There are 5 ways to turn a row about zero (a turn may also mirror it). The second row of each pair is the first, turned, with some noise. The first 35 pairs use one turn. New pairs use 2 turns, one after the other, and a turn may come again.
Some pairs, each with its turns in order after it:
 1.891 -1.510 -2.122  0.276  0.371  0.091
 0.728  2.219  1.333 -0.768  1.076  1.188 : K

 0.127 -0.175  1.115 -1.868  2.556 -1.085
-0.357 -1.654 -1.525  0.418  0.223 -2.665 : Q

 0.410 -3.427 -2.362  1.186 -0.702  0.495
3.821 0.865 0.245 1.030 0.291 1.511 : Q

 0.057 -1.399  3.779 -0.312  2.267 -1.546
-2.781 -2.032  1.719 -0.149  0.881 -2.845 : T

-1.640  0.181  0.255 -0.909 -1.343  1.016
 0.166 -1.952 -0.553  0.355  1.085 -1.107 : E

 2.586 -1.990  0.090 -0.718  0.768  4.531
-0.799  0.341 -1.509 -0.591  4.065  3.612 : E

 0.111 -0.153 -1.312  3.699 -1.422  1.263
 1.493  1.693 -1.060 -3.038  1.285  1.483 : P

-0.744  2.068 -1.334 -4.289 -2.397  0.273
 0.290 -5.086  1.293 -0.319  0.250 -1.596 : P

-2.599  1.686 -0.655 -1.033 -0.821  1.872
-0.134 -0.045 -1.155  2.710 -2.653  0.560 : K

-0.540 -3.962 -2.067 -1.720  2.992 -2.146
-1.701  1.365  4.039 -3.064 -2.626 -0.306 : T

-1.513  1.348  1.300 -0.655 -0.501 -0.797
-1.392 -1.859 -0.530  0.498 -0.277  1.009 : P

 3.593  1.670  2.598  0.217 -3.291 -0.010
 2.037 -0.797  1.249  0.519  1.036 -5.168 : K

-0.720  2.860 -0.382  0.150 -2.101 -1.409
-2.218  1.290  2.673 -0.913  0.218 -0.490 : Q

-3.540  1.698  2.177 -2.085  0.194 -1.951
-1.904  0.171 -3.075 -1.587 -0.899 -3.478 : T

-0.857 -0.028 -4.030 -1.740  3.202 -0.615
 0.984  1.934 -1.235  3.667  2.224 -2.776 : Q

-2.000  0.541 -2.559  1.405 -0.568  1.447
 2.791 -0.866 -1.553 -1.850 -0.366  1.052 : P

 2.381  1.187 -0.178 -1.049  2.061 -1.567
 0.384  0.308  1.515  3.119  1.640 -0.254 : P

 2.677  0.357 -0.539 -0.667  1.234 -0.662
-1.665 -0.443  0.875 -0.765  0.968  2.438 : T

 0.014  0.399 -0.488  1.159 -2.492  2.463
 3.005  0.129  0.610  1.073 -1.727 -0.541 : K

-4.581 -1.834 -1.376  2.011 -0.505 -1.304
-0.072  0.338 -1.863  4.196 -1.272 -2.966 : E

 0.418  1.050  1.065  2.510  0.373 -0.997
 1.742  0.453  1.209  0.916 -1.926  0.968 : E

 4.275 -1.235  3.833  0.762  0.709  1.205
 0.807 -1.431 -3.364 -3.611 -2.920  0.688 : Q

-2.058 -2.279  0.775  2.475 -0.810  2.279
 2.580 -1.207 -0.707 -2.007 -2.672  1.332 : K

 2.134  1.068 -1.936 -2.651 -0.849 -1.246
-1.680  2.084  2.113  1.939  1.381 -1.183 : K

-1.185 -0.602  1.960 -1.105  1.797 -0.438
-1.469  0.004  0.362 -0.930  0.701 -2.400 : T

 0.542  0.202 -0.430 -1.143  1.306  1.328
-0.382  0.412 -1.518  1.118 -0.723 -0.379 : Q

 1.273  0.101 -0.169  0.185  0.023 -0.631
-0.432  0.426  0.161 -0.836 -0.774  0.783 : E

-1.136  1.679  1.003 -4.188 -0.055  0.592
-1.035 -3.691  1.704  1.181 -1.726 -0.257 : P

 0.308  1.570  2.021  2.849  0.550 -4.721
-1.223 -5.688 -1.104 -1.142 -1.359 -0.194 : T

-2.338  1.358 -0.814 -2.414  2.710 -1.495
-3.904 -0.043 -1.618  1.580  0.169  1.977 : K

 2.488  3.346 -1.898 -1.899 -2.913  0.411
-0.155 -2.591 -1.460 -4.657 -1.548  0.661 : E

 1.592  0.429 -2.887  1.648  1.366  3.409
 0.603  3.706 -2.818  0.971  0.445  1.860 : Q

-0.032 -0.027  2.573 -0.138 -2.470  2.483
 0.239  0.470 -1.029  3.548  1.368 -1.601 : T

-2.291 -2.276  2.681 -1.731  0.829  1.711
-0.721 -0.716  1.550  2.181  4.040 -1.175 : E

-0.719 -3.301 -0.850  0.330 -0.708 -0.411
 0.197  1.369 -1.850 -0.891 -1.097 -2.258 : P

New pairs, each followed by its turns in order:
-4.664  1.387 -1.714 -2.724  0.166  0.946
 1.106 -0.580 -2.209 -5.211 -0.179  1.522 : K P

 1.015  0.753  0.623 -1.785 -0.649  3.712
 0.744 -2.733 -3.041  1.125 -0.819 -0.403 : Q E

 3.178 -1.734  0.368 -1.481 -1.400 -1.502
 0.700  1.491  2.600  0.675 -1.721 -2.340 : P E

-0.588 -2.091 -2.302  0.198 -1.296  2.174
-1.215 -1.081  2.716 -2.125  1.372  0.544 : K P

 4.533 -1.119  0.988  0.855 -1.703  4.998
-0.571  0.648  2.160 -5.387 -3.763  1.196 : K E

-1.128 -2.568 -0.404  1.313 -2.326  0.665
 0.212 -0.617  0.608  0.076  1.949  3.374 : Q E

 2.175  2.809  0.910  3.951 -1.701  1.438
 3.451  3.687  0.901 -1.060 -1.212 -2.510 : E K

 1.086  1.222 -0.582 -1.331  0.778  0.596
-0.072  0.070  1.615  1.067  0.384  1.544 : P E

 1.072 -0.509  1.998  0.181 -0.765  1.742
-0.283 -0.821 -0.185  0.977  2.054 -1.713 : K P

-1.817  2.242 -3.116 -2.222 -1.942 -0.152
-1.332  1.490 -1.319 -3.384  0.457  3.297 : K P

 0.742  2.564  2.789  1.241  3.903 -1.687
 1.338 -1.820  4.021 -2.409  0.088  2.605 : E E

 3.199 -1.784 -0.178  3.591  1.535 -0.852
-0.642 -0.206  3.174  2.991  1.401 -2.796 : T T

-0.679 -0.283 -2.447 -2.427 -3.544  0.505
-1.849 -1.002  0.990 -3.718 -0.349  2.618 : Q Q

 0.722 -0.282 -2.270 -0.275  1.130 -1.642
-2.040 -0.759 -1.858  0.527  0.992  0.693 : K Q

2.134 3.341 1.035 0.536 1.322 3.788
 0.385 -0.089  2.986 -3.937  3.061  0.536 : T T

-2.055 -0.539  0.163  1.315  0.315 -0.675
-0.341  0.660 -1.782 -1.561  0.399  0.395 : Q K

-2.602 -0.206 -0.152  0.565  0.080  2.827
 1.206 -0.298  1.024 -2.899  1.469 -1.217 : K P

 0.407 -0.690  1.256  2.297  2.660  2.326
 0.906  3.222 -1.089  1.849 -1.483 -1.731 : K Q

 1.762  0.847 -0.587 -1.010 -0.055 -3.876
-2.631 -3.277 -0.407 -1.078  0.024 -0.592 : E P

-0.373 -1.011 -3.767  1.013  2.546 -2.538
2.820 2.136 0.577 0.519 3.944 0.576 : P P

 0.594  1.870  0.800 -0.186  0.215 -0.148
-0.599  0.901 -0.007 -0.597 -0.140 -1.753 : E K

-0.122  1.519 -3.238  0.432  1.401  1.063
 1.642  2.163 -0.021 -1.111  1.967 -1.730 : P K

 1.544 -3.551 -2.084 -1.918  0.245  1.820
-1.270 -3.780  2.561 -0.065  1.060  1.810 : K P

 1.323 -0.766 -2.276  1.805  1.082  0.344
-1.209  0.976  2.766 -0.734 -0.925 -0.310 : T P

-1.885 -1.143  0.355  1.369 -1.832  0.337
 0.691  2.231 -1.987 -1.403  0.548  0.158 : E P

-1.014 -2.424  0.676  1.165 -1.952 -1.300
-1.782 -0.005  2.012  2.107  1.723 -0.523 : Q T

 0.882 -1.203 -0.922 -1.210 -2.406 -2.499
-3.452  0.313  0.942  0.035  1.773 -0.442 : Q P

-0.682 -3.582  3.635 -0.159 -2.052  0.601
-2.639 -2.138  1.552  2.977 -2.808  0.264 : P K

 0.332  3.599 -0.410 -0.974  1.090  0.116
 0.752  1.376 -0.340 -0.669  3.435  0.562 : K Q

 0.238  0.069  2.578 -0.643  1.469  1.548
 1.083 -2.906  0.696  1.487  0.387 -0.016 : P E

 3.707  1.035  1.686 -2.927 -2.252  1.520
-0.846 -0.001  2.616 -3.198  1.819 -3.532 : K Q

-0.469  0.469  2.988 -1.338  2.735  3.230
 0.841  3.606  2.654  2.083  0.743 -1.627 : K Q

-0.908 -0.890  1.583 -0.961 -1.857  0.783
 1.755 -1.854 -0.589  0.446  1.224  0.700 : E Q

-0.642 -2.140  1.272 -1.478  1.055  0.024
-0.674 -1.437 -0.697 -0.944  0.635 -2.295 : K E

-2.158 -2.361  0.689 -0.088 -0.863  0.503
-0.208 -0.968  1.568 -0.104 -2.892  0.187 : T E

 1.163  2.369 -0.065 -1.522  2.152  4.121
-0.573 -2.544 -1.212 -2.604 -3.226  2.247 : P Q

-2.490 -1.379  2.339 -0.508 -2.371 -0.874
-1.581  2.607 -3.069 -0.480 -0.638  0.099 : E P

-0.987 -1.024 -1.373  0.297  2.090  0.366
-1.330  1.111 -0.799  1.674 -0.489  1.232 : K Q

 1.602 -0.033  1.962  3.017  1.162 -1.516
-0.938  2.937 -0.945  0.045 -2.416 -1.861 : T P

 3.309 -1.704 -0.604  1.585  0.684  2.062
 2.573 -0.918  2.266 -1.448 -1.731  1.825 : E P

-0.675  1.038  1.839  1.567  1.052  4.727
-0.293  1.920 -0.677  4.019  1.233  2.930 : Q Q

-0.003 -1.219  0.192 -2.058 -0.882 -2.408
 1.791 -0.531  1.414 -0.176  2.500 -0.999 : P Q

-0.220 -0.872  1.710  0.303  1.645 -2.231
-2.151  0.907  1.028 -2.098  0.592  0.592 : Q K

-2.143  3.392 -0.050 -2.351  1.183  3.240
-2.652  4.106  1.456 -2.619  0.279  0.350 : E E

-0.769  0.793 -0.150 -1.466  2.396  1.290
 0.714  0.288  0.188  2.444 -0.403  2.090 : K K

-2.401  0.292 -0.087  0.811  0.131  0.066
 0.861  1.395  0.419  1.478 -1.048  1.014 : P Q

-0.728 -1.346  0.199  0.091  1.131  1.597
-0.278 -1.133 -1.361 -1.606  0.248 -0.414 : K E

-4.019 -4.721 -4.767 -1.820  1.584 -1.278
 2.973 -2.235 -5.864  2.209  2.787  2.946 : E P

 2.732  5.477 -1.667  0.261 -1.980  0.486
-0.488  0.822 -6.165 -1.484  0.326 -1.571 : Q T

-0.088  0.164 -2.595 -1.731  0.044  2.819
-2.666 -0.661  2.091 -0.706 -0.277  2.191 : P E

-0.829  1.386 -0.538  3.535 -2.015 -2.912
-2.211 -0.798  2.887  2.984 -2.169  0.761 : Q P

-0.646  2.096 -2.958  0.989 -1.529 -1.753
 0.822  2.637  0.373  1.707 -2.794  1.242 : T Q

-3.157 -1.480 -0.305 -1.012 -4.656 -1.714
-4.758  0.282 -1.153 -3.379 -1.096 -1.115 : K P

-0.189  0.687 -1.028  0.041  2.895  0.358
-0.207  0.245 -0.079  0.861  1.714  2.422 : Q K

-0.683  1.772 -0.291 -0.556  1.380  0.711
-1.489  1.619 -0.524  0.763  0.824  0.565 : T K

 2.150  1.623 -0.970 -1.433 -0.667 -0.177
 0.496 -1.887  0.498 -0.707 -1.916 -1.293 : Q E

-0.797 -1.426  1.063  0.052 -3.481  4.366
 0.982 -3.677 -2.374  1.616  2.318  2.694 : Q E

 2.492 -1.152 -0.381 -1.775  1.372 -0.465
-1.561 -0.261 -2.018  1.733 -1.320 -0.054 : E K

